The groups are shells around one centre, one inside the other: the same stretched ball of 7 dimensions in 7 sizes.
Some rows, each with its group after it:
[ -7   8  -8 -14 -13 -18   9  -1  -9  -9 -32   4  21   5  10   8  -2   0
  -6   4 -27  -6   9   9  17  -1  -8] => S
[-11   1  -3  -2 -14   8  14  -7   0 -21 -39  21 -16  -9   7  -8  11   6
 -12 -12  -2  13  18  -6  -5  -2 -15] => V
[  7   3   9  -4  -2   8  22 -17  -7 -10  -3  -4  -9  -2  28 -33  29 -15
   0 -21  20  -4  12 -17  -9  11 -12] => J
[ -9  14 -34  -7 -18 -24  12   3 -18   0 -42   6   4  16 -17  18  12  15
   2  10 -21   4   6  18  14   4  -7] => P
[  0   6   7   5  -3   0  29  -9  -1 -15 -25  17 -20   1  32 -26   8  -4
  -5 -23  10   0  15  -2  -4  -2 -25] => V
[  4  15  -1 -20 -10 -17   1 -17  -1  -5 -24  -1  25   5  15   2   5 -22
  -3  -7 -25  -2  -1  -9  18 -11   1] => J
[ -3  -2   0  14  -7  -5  34   3  -4   3 -15  25 -23  20  16 -20  26   1
  -8 -20  16  14  16   7  -8  16 -10] => W
[  0  14 -20 -12 -15   0   3 -22  -8  -9 -32  -1  -8  -3 -10  -3  29  -6
   4  -9   0  12   3 -16   0  -4  -4] => H
[  8  14   4 -20 -10  -3   9 -21   3  -4 -15  -3  17  -2  21 -10   5 -25
  -2 -13  -5 -10   7 -19  14  -2 -13] => J
[  1  15   0  -2  -8  14  13 -30   9 -28 -44  19 -33 -17  17 -23  12 -11
  -3 -32  11  15  10 -26  -9 -23 -26] => S
[ -2  -4  -6  -7 -17   1   6  -8  -5   7  -6   6   5  10  -8  -5  42 -11
  -8  -8   3  19   8 -12  -3  20  16] => V
[ -3  14 -22 -12 -22 -17  10  -4  -2   8 -33  12  11  15 -10  16   6  -4
  -3   1 -17   5   7   4  19   4  -8] => J
[  9  15   9 -13  -1   0   4 -32   0 -19 -21  -3  -1  -8  27 -24  21 -27
   1 -25  -2   5  -2 -27  -1 -20  -4] => H
[  2   7   1  -6 -14  25  15 -26   9 -17 -27  14 -26 -17  11 -24  19 -12
  -6 -27  23   9  18 -31 -10  -1 -25] => W
[  9  25 -17 -16  -6 -25   5 -21 -13  -2 -27 -12  13  12   7  -1  17 -16
  11  -5 -17  -4  -8  -5  16 -13  -3] => W
[ -5   9   0  -6  -9  -7   7 -15   2 -18 -39  17  -3  -2  15  -5   8  -9
  -8 -16 -17  15   5  -8   3 -18  -4] => J
[ -4   7  12   1  -1  -4  12 -17   3 -28 -38  22 -15  -5  31 -20  10 -10
  -9 -26 -11  17   5 -10  -7 -25  -6] => W
[  9  13   0 -13  -3   0  15 -22 -11 -12 -13 -14   1  -5  22 -24  20 -14
   6 -14   8 -12   6 -15   1   1 -16] => H
[-10  -8   0  15 -11   9  37   7  -3  -8 -23  30 -32   6  14 -21  19  13
 -13 -17  21  12  27   6 -13  21 -21] => W
[-12  -6  -9   0 -16  -9  26  14 -10   3 -19  16   4  14   3   2  11  13
 -12   4  -6   0  22  18   6  26 -10] => J
[  5   8   1 -13  -4 -27  11  -5 -12   5  -7  -7  30  19  22  -4  14 -17
  -1  -2 -22  -8  -1   5  16   4   8] => H
[-13  -4 -29   4 -23  -7  19  11 -15  10 -25  16 -11  20 -26   9  35  19
  -6   6   3  20  17  14  -1  29   2] => N
[  9  18 -25 -21 -15 -21  10  -9 -16  17 -10 -19  27  19  -6   8  19 -12
  10   8  -9 -16   1   1  23  17  -6] => S
[ -3  -2   5  10   0 -19  30   6 -13  -1 -11  15  -5  23  27 -19  23   0
  -7 -13  -2   6   9  15  -3  11   0] => S
[ 10  22 -15 -19 -12   2   0 -33  -3  -9 -27 -10  -2  -7   0  -9  25 -20
   9 -14   3   3  -1 -28   5 -10 -10] => V
[ -6 -12   0   5 -16   7  24   5  -2  10  -2  20  -8  15   1 -13  36  -2
 -14 -11  16  16  21  -3  -7  34   3] => S
[ -7 -14   1  -3  -8  -2  24  11 -24   1   7  -6  11  10  11 -16  34   8
  -8   5   6  -6  20  11  -5  40   4] => P
[-13  -1 -14   3 -19   1  12  -3  -1  -7 -36  26 -17   5 -11   1  26   7
 -11  -9  -2  28  14  -2  -6   5   0] => J
[-12   0 -28  -5 -19 -16  11   9 -22   7 -23   2   9  18 -22  14  30  15
  -3  14 -13  10  10  17   6  24   9] => V
[-13  -4 -16   9 -13 -18  36  23 -18   5 -23  19  -6  25   3   1  12  24
  -8   6  -4   0  22  33   5  29 -13] => P
[  2   7  -3 -16 -10 -28  11   1 -10  12  -8  -4  38  23  15   6   8 -15
  -4   4 -26 -11   3   9  24  12   6] => V
[-11   9 -36  -5 -25  -4   8  -3 -11  -3 -44  12 -13   5 -30  15  24  16
  -1   4  -5  18  12   3   3   8  -8] => P
[ -1   5  -1  -8  -3  -1  17 -10 -16 -18 -18  -7  -1  -5  20 -19  18   0
   0  -7   1  -8  12  -3  -3   5 -13] => J
[ -4  -1 -11  -5 -24  16  17  -7   5   4 -20  18 -12   0 -10  -4  22  -3
 -10 -11  17  12  23 -15  -1  23 -15] => P
[  7   7 -13 -13 -10  -5  22  -6 -20   9   1 -19  11  10   6 -13  27  -5
   7   2  13 -19  13  -2   7  30 -14] => P
[  4  -7  27  -6  -3  13  15 -17   5 -10   4   7   2  -5  35 -33  27 -26
 -13 -26  13   5  14 -25 -10   9   1] => W
[ -5  -2  -1  -9  -4  -5  11  -4 -23 -16 -12 -11   9  -1  14 -14  29   4
  -2   1  -7  -2   9   2  -5  11   4] => N
[ -2   4   5 -10 -16  -9  10  -7  10   3 -21  20  17  10  14   2   4 -19
 -14 -12 -17   8   9  -7  14   1   0] => S
[  7   9   8 -20   1 -17   8 -13 -17  -9  -4 -21  32   3  32 -14  13 -18
   2  -2 -18 -20   1  -3  12   2   0] => N
[  2   3  14  -8   2 -14  22  -4 -12 -10  -8  -3  16   6  41 -20   6 -10
  -5  -9  -9 -17  10   5   7   6 -10] => N
[ -4  14 -18 -11 -26  -7  11  -8  10   4 -41  23   3   7  -8  15  -3  -7
  -8  -7 -12   8  13  -5  19  -1 -18] => P
[  3   2   7  -6 -10   7   8 -20   3  -5 -11   9  -5   1  12 -19  34 -21
  -7 -23   8  17   6 -24  -7   2   6] => H
[ -7  -3   9  -8 -10   4   8 -10  -1 -18 -23  12   3  -7  17 -11  16  -7
 -13 -12  -9  11  13 -11  -3  -1   1] => H
[ -9 -11  -2   6  -5   0  14  -1 -19  -9  -9   6 -13   8   3 -20  51   5
  -6  -9   6  23   9   0 -19  17  18] => W
[ -6   9 -14  -6 -12 -24  12   1 -11  -2 -32   9  11  16   3   8   9   2
  -4   1 -24   4   5  13  13  -1   0] => H
[ -4   7 -12  -9 -18 -19  20   7  -4  10 -23  13  19  18   4  12  -2  -1
  -8   4 -17  -7  15  13  22  16 -13] => N
[ -9   1 -26   0 -23  -2  18   4  -9   7 -28  16 -11  13 -21   6  27  12
  -5   1   5  15  17   6   1  23  -6] => H
[  0  11 -14 -13 -22   1   4 -17   6   2 -28  11   2   2  -9   4  18 -14
  -5 -11  -4  14   8 -18   9   1  -4] => J
[ -5   4 -28  -8 -16 -28   7   6 -23  18 -13  -5  20  30 -20  15  38   3
   2  13 -18  11   0  16  11  21  22] => W
[ -8  -2   0  12  -7 -17  37  14  -8   0 -23  27 -10  22  23 -10   6  10
 -11 -10  -2   3  19  23   3  14 -16] => P
[  2  -8  12  -9  -2  -5  20   0 -18   1  13 -12  20   9  27 -23  29 -10
  -5  -3   3 -12  13   0   0  28   4] => N
[  4  -8  15 -13  -4   3  10 -10 -12  -2  14 -14  21   2  22 -24  38 -19
  -6  -8   4  -3   9 -15  -4  23  14] => S
[  0  12   3  -6 -11  -9  17 -11   8  -7 -33  21   0   5  22  -5  -4 -14
  -8 -18 -10   2  10  -5  12 -10 -18] => V
[ 10  18   0 -11  -1 -13   6 -26  -6 -10 -20  -6   3   4  21 -18  24 -24
   6 -19  -7   3  -6 -16   4 -16   0] => V
[ -1  -2  15   7   3  -8  28  -3  -8 -12 -12  13 -10  10  37 -29  20  -6
  -7 -21   4   3  11   4  -7   4  -6] => V
[ -4   4  -9   0  -6  -5  24  -2 -16 -12 -24   3 -12   4  12 -15  19   9
   0  -6   4  -2  14   7  -4   9 -16] => H
[ 10  13 -12 -11  -6 -22   8 -15 -16  13  -2 -13  16  23   4  -8  39 -20
   8  -6  -4   3  -7  -5   8   8  14] => P
[ -8 -14  22   1  -4   6  20   0  -2 -15  -7  16   1  -1  32 -24  19  -5
 -19 -16   0   7  19  -4 -10  13   1] => N
[-13  -5   0   9 -15 -11  28  13   2   1 -29  37  -6  19  13   0   4   6
 -19  -9  -9  14  20  16   5  12  -8] => S
[ -3   2  -6   2  -9  14  24 -11  -9 -17 -23   7 -27  -8  10 -25  27   6
  -2 -16  22   5  19  -9 -14  11 -21] => N
[-12   2  -6   7 -10 -10  18   0  -4 -14 -41  28 -17   8   8  -4  15   7
 -10 -13 -11  22  10   8  -4  -7  -3] => N
[  9   7  -3 -15  -6  12   9 -26 -13  -9  -3 -19  -2  -9  10 -27  39 -16
   6 -13  19  -4   8 -26  -7  12  -7] => W
[ -6 -14   4   0  -5 -24  21  17 -22  14  11   1  26  31  14  -7  36  -1
 -10   5 -13   3   9  21   3  34  25] => S

New rows, each followed by its group:
[ 10  23 -21 -23 -13 -16  -5 -27  -9   4 -22 -15  18   8  -7   4  27 -23
  10  -4 -13   3  -9 -17  15  -8   6] => W
[ -3   7  -6 -11 -11 -16  -1 -11  -7  -4 -24   4  16  10   3   3  24 -13
  -5  -5 -23  15  -2  -5   7  -6  16] => J
[ -6 -14  10   0  -5  10  17  -3 -13 -10   1   3  -5   0  16 -26  41  -1
 -11 -11  12  10  17  -7 -17  24   8] => N
[ -5  -1  12   9  -9  12  29  -7  10 -17 -29  34 -28  -3  28 -24   8  -3
 -15 -29  14  13  22  -9 -10   0 -24] => S
[  2   7   0  -9   0  -9  14 -11 -19 -16 -15 -12   5   0  22 -19  22  -4
   3  -6  -5  -8   5  -1  -1   2  -5] => H
[ -9 -11   5   1  -4  -2  17   3 -18 -11  -7   3   0   5  16 -19  35   5
  -9  -5   0   9  13   4 -12  18  10] => H
[  2   5  11  -1   1   9   8 -28  -2 -27 -24   8 -22 -11  25 -33  34 -16
  -3 -31   8  20   3 -26 -18 -17   0] => S
[ -1  -1  13 -11   0  -2   5 -15 -12 -20 -10  -6  11  -5  27 -22  27 -13
  -6 -12  -9   3   4 -12  -6  -3  10] => H
[ -1  -3   1   4  -5   3  28  -3 -13  -6  -8   5 -15   6  17 -26  31   2
  -3 -13  18   2  17   0 -11  20 -10] => H
[ -6  -7   1   8 -11  14  25  -5  -2  -8 -17  21 -28   1   9 -23  33   2
 -10 -20  22  18  20  -8 -17  17  -9] => J
[ -5   2 -15   2  -7 -10  30   7 -24  -4 -18   0  -9  13   7 -11  21  17
   1   2   6  -7  17  18  -1  23 -16] => W
[  5  12 -10 -12 -10  12  10 -25  -8 -15 -21  -9 -12 -12   4 -19  29  -8
   5 -14  15   1   9 -23  -6   2 -15] => V
[ 11  20  -6 -23 -12 -17   7 -18  -1   6 -16  -8  29   9  14   2   2 -26
   2  -5 -15 -15   1 -10  25  -1 -11] => S
[  2  16 -12  -3  -6 -11  10 -19  -9 -12 -33   5 -14   5   6 -12  27  -7
   5 -16  -3  14  -1  -7  -2 -14  -3] => N
[ -7 -12   7  -4  -1 -13  10   4 -22  -6   1  -5  18  12  17 -14  39  -2
  -8   0 -13   8   6   7  -6  17  26] => N
[  1  10 -22  -8 -17   6  10 -17  -9  -1 -23  -1 -14   1 -14  -7  36  -3
   4  -8  14  12   9 -15  -4  11  -7] => J
[  7  26 -20 -24 -14 -23   5 -17  -6   3 -31  -9  25   9   3  11  -2 -16
   7   1 -23 -14  -1  -3  28  -8 -14] => P
[ -9   1 -11  -4  -9 -18  19   8 -21  -4 -21   1  10  14   6   0  16  11
  -4   7 -15  -3  12  19   6  15  -2] => H
[ -5  -8   7  -8  -8   3   6  -8 -10  -9  -5   0   9   0  10 -14  36  -9
 -10  -8  -3  12  10 -11  -7  13  15] => H
[ 12   9  13  -8   3   4  13 -29  -5 -16  -6  -8  -7  -6  34 -37  31 -25
   3 -27  13  -1   2 -25  -9  -6  -6] => V
[  3  -2  -1  -4  -5  -7  14  -8 -16   5   4  -7   6  14   9 -19  45 -11
   0  -8   6   7   4  -6  -5  20  14] => H
[  4  19  -9   0  -3 -14  19 -17  -7 -12 -35   8 -16   7  18 -15  14  -7
   5 -19  -1   4   2  -2   2 -15 -17] => W
[ -2  -4   6   4  -3  -7  31   4 -13  -3  -6   7  -4  13  26 -22  22   1
  -6 -11   8  -3  16   9  -4  20  -9] => H
[  8  20 -21 -16 -18  -7   6 -21  -2   6 -25  -2   4   7  -8   2  20 -16
   6  -8  -1   3   2 -15  13   0  -9] => J
[ -8   5 -29  -6 -22 -16  17   9 -15  12 -26   8   7  20 -19  15  19  12
  -3  10 -10   4  13  16  13  23  -4] => H
[ -2  16 -19  -2 -14 -20  23  -2  -5   3 -36  15  -4  18   3   5   3   2
   0  -5  -9   1   9  11  15   1 -19] => N
[  5  10  -4 -15   2 -13  10 -14 -27 -14  -9 -26  14   1  20 -19  27  -6
   9  -1  -7 -14   1  -2   2   3  -1] => W
[-11  -8  -6   8 -19   6  31  10  -1   2 -21  29 -18  11   1  -7  18  11
 -15  -9  13  12  27   7  -5  28 -15] => N
[ -3  -5   8 -10 -14  -2  16   0   0   3  -6   9  19   7  17  -6  12 -11
 -14  -6  -6  -2  17  -3   8  20  -2] => V
[  8  16   5  -9   1  -8  20 -19  -8 -17 -21  -5  -1  -2  35 -24   6 -14
   4 -17   0 -14   6  -8   5 -10 -22] => N
[ -1  16  -7 -11 -12   5   6 -25   3 -22 -42  10 -13 -13   8  -9  10  -9
  -2 -18  -3  10   7 -20   0 -18 -17] => J
[-12   0 -25  -2 -24 -10  17  10  -9  10 -27  17   0  18 -19  14  20  13
  -8   6  -6  13  16  13   8  24  -2] => H
[-11   6 -12  -2 -20  -2  15  -3   4  -9 -44  27 -10   2  -2   6   3   5
 -12  -8  -9  14  17   1   6  -1 -16] => V
[  4  -5  11  -2  -1  14  17 -17 -11 -13   2  -5 -13  -5  22 -37  45 -12
  -2 -21  23   7  11 -20 -19  14   1] => S
[ -2   3 -11 -16 -11  -2   4 -11 -19  -8 -13 -15  13  -1  -1  -6  32  -2
   1   3  -5   0   7  -7   1  13   5] => J
[ -5   0  -5 -13 -11  -5  12  -2 -15  -6 -13  -6  16   1   7  -4  18   0
  -5   3  -8  -6  13   1   5  17  -3] => H
[  1   6  -4  -8 -12 -15  24   3  -8   7 -12   4  16  16  16  -2   4  -5
  -5  -1  -7 -13  14   9  16  18 -14] => J
[ 14  14   2 -23   0 -19  -3 -26 -16   0   2 -29  33   9  19 -14  33 -32
   9  -7 -15  -7 -12 -17  11  -4  18] => P
[ -6   6  -9  10  -9  -6  29  -2  -4  -8 -35  25 -26  10  11 -13  14   7
  -5 -17   6  12  14   7  -4   1 -19] => V
[ -6 -10  12   5  -5   3  29   3  -7  -8  -8  15  -8   6  27 -24  22   1
 -13 -14  10   3  21   3  -9  19  -8] => H
[  1  -1  11 -14 -13   7   4 -17   6  -4  -8   7  13  -3  14 -11  22 -23
 -12 -16  -3   9  10 -23   2   6   6] => N
[  6  14 -10 -10  -6  10  15 -25 -12 -18 -22 -11 -17 -13  10 -24  26  -5
   8 -15  18  -6  10 -19  -7   1 -23] => W
[  1   4  -7 -15 -14 -21  12   2 -10  15  -4  -4  34  21   6   6  14 -12
  -5   6 -18  -9   7   7  20  21   5] => H
[-12   7 -14   2 -18  -7  19   0   2 -10 -48  30 -16   6   0   5   2   9
 -10  -9  -9  15  16   7   5  -4 -18] => N
[ -5   7  -7   2  -5 -16  15  -5 -11 -11 -31  13  -7  11  11  -8  21   0
  -3 -11 -12  14   3   6  -1  -7   2] => J
[ 11  25 -15 -24 -16  -3   1 -31   2  -3 -29  -8   9  -5   1   0   9 -23
   7 -11  -5  -5   1 -25  17 -10 -17] => S
[ -7  -5  11 -11  -2 -18   4   0 -15 -11 -10  -2  29   8  24  -7  20  -8
 -11  -1 -29   3   3   5   4   2  20] => S
[  2   6  -8 -22 -10 -25   0  -6 -17   8  -4 -18  43  16   4   7  23 -15
   0   9 -27  -7  -2   2  19  12  18] => V
[ -1  12 -24   0 -15 -17  21  -1 -12   9 -27  10  -7  21  -8   2  23   4
   3  -3  -1   8   7   9   7  11  -8] => J
[ -6  -1   5   1 -11   8  10 -14   5 -13 -26  23 -16  -2  10 -15  27 -10
 -12 -23   3  26  11 -17 -10  -3   2] => H
[-11 -10 -16  -1 -16  -4  16  10 -21   6  -7   2   4  15 -13  -1  41  13
  -7   8   1  11  16  10  -5  34  12] => V
[ -4  -1   1 -15 -11 -19  -1  -4  -8   2 -11   1  32  14   7   5  23 -15
 -10   1 -29  10   0  -1  11   5  25] => N
[  7   1   6  -7  -4   7  25 -11 -12  -3   4  -9  -1   1  24 -30  27 -10
   0 -13  21 -13  16 -10  -4  23 -15] => W
[ -2  11  -5  -1  -4  -1  15 -17  -8 -23 -36   8 -20  -6  15 -18  19   0
   1 -17   1   9   7  -7  -7 -13 -14] => J
[ -1  15  -9 -18 -12 -10  -1 -18  -4 -13 -34  -1  13  -3   5   3   9 -12
  -1  -5 -21   3   2 -11  11 -13  -3] => J
